All rows are made from the same 15 directions, up to rounding. Whole rows:
In the rows, 128 means zero.
[[122 165 109  82 127 112 114 153 184 116  57 181 111  98 165 145  68 124
  121 118 138 127]
 [115 103 152 126 104 116  92 164 126  99 133 118 101 100 134 126 143 123
  123 127  79 137]
 [158 134 115 135 129 100 132 123 122 162  98 119 113 163 142 115 143 107
  105 130 117 109]
 [133 164 105 142 118 108 167 127 149 174 141 173  94 146 100 144 178 131
  108 116 126 149]
 [ 91 112 149 110 127 118 102 186 147 105 131 120  76 121 153 125 148 130
  114 108 102 121]
 [146 110 139 142 107  94 159 119  98 122 178 140 153 149 119  91 139 156
  154 128  84 190]
 [ 90 143  60 127 117 167 151 130 136 150 109 142 192 167 119  91 200 129
  136 124 120  86]
 [162 141 109 118 202 156 151 124 196 131  99  72 105 141 152 128 139 120
  125 136 163 136]
 [138 107 139 135 150 145 111 131 123 124 102  84 146  96 132 126 133 133
  134 151 130 125]
 [145 108  93 148 160 131 141 164 105 172  58 172 147 133  98 128  81 171
   87 186 105  72]
 [157 144 109 121 150  94 120  79 139 131 126 151 126  74 123 176 111 148
  117 107 147 119]
 [117 173  67 143 124 124 126 115 105 199 110  64 152 118  88 119 119 101
  177 141 111 163]
 [134  99 119 142 116 146  80 106 120 128 144  66 124 116 131 112 112 117
  199 159 187 149]
 [154  90 140 113 157 144 135 125 182  84 107 178 112 125 144 129 123 128
   59 134 159 124]
 [104 105 135 110 126 142 138 155 118 129 128 133 130 170 141  77 116 124
  100 125 150 139]
 [123 110 138 154 134 162 153 137 173 105 133 154 133 130 102 127 131 120
  141 168 142 183]
 [143 186 107  68 114 135 151 166 102 179  92  91 111 194 161  70  94 110
   97 100 110 120]]

Rows cut short, each followed by the rest of it:
[163 141 134 138 157  95 158  74 132 109 133 110 167 166 162 129 126 111
 152 112]
[112 122]
[125 103 115 101 162 110 115  94 152 100 157  78 127 131 163  99 151 107
 114  81]
[150 151]
[130 133 108 112 153  78 102 126 113 130  84  92 141 138 172 121  96 109
 126 106]
[83 79]
[143 116 128 139  99 105 121 125 116 105  70 169 202 119 161 115 168 142
 142 144]
[69 82]
[189 125 159 120 121 142 130 103 128 129 111 141 123  92 136 140 155 149
  94 137]
[167 130]
[ 85 172 132  84 140 156 161 146 149 112 146  99 134 172 156 106 143 101
 118  73]
[120 131]
[155  78 105 108 131 152 106 134 105 136 166  96  99 110 109  92 167 167
  78 122]
[138 127]
[127  79 166 151 112 128  85 141  87 126 100 108 154  84 138 120 167 148
 135 159]
[130 104]
[133 126 138 123  97 140 119 167 147 126 130 141  94 101 126 125 180 153
 132 137]
[113 151]
[114 149 136 138 124  96 121 158 151 140  66 168 107 132 143 154  97 104
 126 145]
[114 111]
[124 101 175 140 131 123 138 132 121 124 155 139  97 141 114 123  95 112
 100 137]
[161 178]
[ 83 102 151 145 114 186 121 157 122 131 169 116 109  99  73 131 164 128
 114 146]
[157 163]
[191 149 131 100  95 111 137 109 136 121 124 155 118 102 134 123 132 134
  99 115]
[102 169]
[110 115 107 118 132 147 117 124 165 114 119 125 130 154 159 106 171 111
 132 118]
[169 104]
[136 153 171 118 113 133 143 109 100 107 187 125 107 163 126 143  36 112
 153 115]
[148 150]
[147 120 103 153 111 110 112 152 151 154 157  93  43 154 109 121 193 100
 127 134]
[ 86 150]
[148 162  89 109  60 124 107 133 134 131 121 147 118 117 125 121 140 117
 151 123]
[ 80 137]
[140 138  90 104 134  64 118 125 140 158  98 155 105 145 166 107  67 143
 148 119]
[164 143]
[ 83 142 114 130 107 134 148 119 100 137 144 152 195 102  91 120 137 142
 142 118]
[111 160]
[119  96 113 127 140  59 129 134 131 152  85 154 146 124 149  85 152 128
  90 119]
[117 165]
[105 125 131 137 110 151 145 126  94 145 125 135 178 145 107 101 125 122
 128 143]
[138 139]
[160  88 112 144 181 118 108 131 157 116 154  91  83  64 100 155 137 169
 128 145]
[107 158]
[148 124 122 121 128 173 144 155 126 104 127  90 152 155 130  93 127 134
 144 150]
[ 71 127]
[150 143 139 120 116 118 144 117  98 152 135 103 121 182 148 103 167 104
  95 101]
[117 103]
[163 139 137 114 122 113 113 114  95 134  97 142 137  98 132 149  79 140
 104 130]
[118  95]
[188 137 135 110 131 124 115  98 151 112  92 109 121 115 163 134 134 104
 108 124]
[131 119]
[115  84 141 140 144 155 135 148 143  95 148 151 132 105 100 128 134 154
 108 149]
[120 148]
[209 155 110 124 165  91 155  67  99 179 148  70 124 107 112 131 120 147
 117 112]
[130 175]
[161 115 173 140 143  62 136 140 122 131 107 145 109 116 156 133 112 155
 129 138]
[109 157]
[143 113 118 125 135 120 109 125 158  91 168 130  92  92 128 158 170 157
 130 109]
[ 99 116]
[139 135 109 148 102 154 121 114 131 131 115 107 154 138 123 125 200 103
 145 141]
[102  98]
[120  89 158 166 123 114 136 125 130 141 121 175 132 132 121 123 151 137
 127 161]
[184 154]
[105 140 121 135 142 139 159 163 133 146 147 141 120 127 102 133 146 170
 138 132]
[113 142]
[124 100 138 122 123 126 129 138 126 101 153 160 132 127 139 116 121 172
 142 129]
[139 130]
[155 113  96 123 147 108 132 131 133 152  87 134 131 155 149  97 132 138
 105 138]
[131 106]
[156  84 136 130 188 128 136 167 175 103 162  87  56 143 151 120 191 171
 110 125]
[108 123]
[140 137 129 110 113 134 132 162 155  85 114 139 131 143 160 113 115 140
 162 136]
[ 72 126]
[127  63  87 162  92 118  85 103  99 144 148 100 137 173 120  70 167  94
 148 152]
[145 123]
[115  87 119 141 105  83  99 120  94 150 128 149 140 110 123 101 118 143
 139 139]
[153 156]
[128  98 135 117  86 128  94 156 120 114 149 149 101 114 149 112 175 177
 148 127]
[140 107]
[124 129 124 101 169 172 155 104 124  84 176 121 170 112 113 138  81 166
 125 106]
[134 122]
[166 112 105 149 108 140  79 122 127 146  91 115  89 121 107 147 116  86
 104 168]
[125  88]
[162 158 131 121 133 138 128 137 151 129 136 117  79 122 136 157 101 150
 167 138]
[144 128]
[136 141 128 139 105 103 133 109 130 144 110 149 150 113 129 124 133 123
 156 139]
[139 170]
[ 80 147 132 125  98 140 139 151 162  95 129 153 155 129 127 117 103 105
 182 135]
[109 191]
[ 67  74 166 177 156  92 136 119 114 134 143 138 134 196 142 115 155  88
 111 124]
[177 107]
[142 172  73 109 149 108 168 121 151 142 129 125 130 172 126 113  94 113
 128 106]
[ 78 149]
[119 117  95 127 144  96 128 114 101 170 139 128 143 142 138  97  82 177
 184 135]
[200 146]
[159 119 124 119 106 155 158 165 130 135 113 162 106 211 134  77  97 122
  98 159]
[124 127]
[102 174 100 120 134  86 154 104 157 145  91 158 172 130 145 126 112 105
 157 107]
[135 167]
[135 130 126 102 119  36 102 133 111 126 122 114 121 127 192  99  89 150
 182  98]
[101 153]
[147 165 129 123 105 121 150 119 119 145 101  97 144 186 143  93 115  58
 124 125]
[ 92 154]
[ 63 125 156 133 122 111 111 139 109 110 131 171 135 137 140 157  76 124
 143 115]
[151  80]
[116  89 128 116 119  81  90 156  91 159 131 122  87 115 132  95  94 146
 108 125]
[146 155]
[119 140 159 134 151 159 175 145 174 118  67 131 172 177 166  95 112  99
 158 165]
[169 167]
[140  75 148 144 127 122  88 141  96 141  74 154 134 111 150 127 133 162
 106 166]
[173  55]
[ 99 112 112 116 147 145 157 146 152 111 140 177 136 177 141 106 125 155
 118 121]
[157 105]
[140 151 140 104  93 176 137 140 124 124 112 120 144 157 155 100 156 124
 137 129]
[143 106]
[140 153 164  93 120 138 155 119 109 105 141 117 152 156 157 105  81 121
 130 104]
[130 150]
[127  93 124 139 149 134 115 151 133 126 138 127  88 145 131 137 189 147
  86 123]
[118  55]
[125  93 171 157 166  82 122  97  77 126 132 113 157  90 116 158 142 129
  75 113]
[ 99 103]
[ 69 109 134 126 135 115  79 149 129  90 124 121 151  19 108 165 122 143
 139 118]
[ 77 143]
[145 154  82 104 147 107 107 102 152 140  50 115 148 119 153 130  89  77
 103 119]
[121 105]
[135 126 154 132  90  90 115 127 157 108 114 188  90 133 143 142 118  87
 108 126]
[128 152]
[167  80 172 158 131  80 106 164 127 101 116 108  88 129 153 123 141 130
 130 158]
[ 51 136]
[224 134  93 110 166 204 148 110 154 100 104  85 138 159 135 124 110 133
 105 158]
[102  66]
[ 98 132 129 136 123  95 162 102 100 116 167 185 171 128  88 140 107 122
  90  96]
[ 76 148]
[153 167 102 131 140 133 140 136 148 155  90 140 102 124 103 162  92 111
 105 146]
[103 116]
[104 125 180 167  98 124 105 131 130 121 107 143 112 107 111 171 157  67
 107 144]
[118 123]
[129 140  97  71 123 128 134 123 139 111 125 123 152 130 153  84 131 125
  97  83]
[106 147]
[136  98 132 119 180 106 111 148 139 107 110 134 111  78 140 158 139 177
  82 117]
[97 79]
[173 158 165 116 137 128 148  85 139  88 133  95 125 163 153 145 119  57
  87  95]
[ 88 117]
[163 149 157 125 100 135 138 127 118 131  97 144 141 129 146 128 125 131
 137 146]
[131 126]
[127  95 186 137 153 162 137 163 162  79 110 120 115 134 135 126 107 101
 101 160]
[118 155]
[157 146 134 105 136 130 142 109 135 102 135 127 157  70 126 140 128 160
 129 113]
[100 164]
[100 106 111 151 163 126 134 138 161 136  98 145 131 148 128 128 144 115
 114 145]
[149 110]
[148 111 182 145  98  78  99  88  76 137 101 107 144 160 178 111 120  75
 133 128]
[159 109]
[ 51 112  98 103 101 100  67 179 128 151 142 139  52 109 115 121 110 110
  99  97]
[141 135]
[ 84 161 129 119  69 125 134 132  83 141 131 186 166 129  99 128  70 116
 134 121]
[116 140]
[104 143 109 139 151 112 152 136 128 146 142 136 135 151 120 127  76 152
 182 138]
[141 150]
[146 113 108 147 122 154  92 161 142 132  94 107 103 132 136 132 121 141
 181 183]
[131  84]
[141  44 141 183 135 124 136 158  84 150 106 158 160 124  88  95 160 174
  92 197]
[101 129]
[100 114  82 111 184 123 124 129 138 117 128 121 145 115 128 136 129 154
  98  98]
[106  74]
[209 107  75 123 177  81 144  85 133 111 134 143 151 137 152 124  99 197
 142 129]
[94 93]
[145 109 100 166 135 174 113  76 146 120 121  91 173 120 112 136 176 104
 168 164]
[163 106]
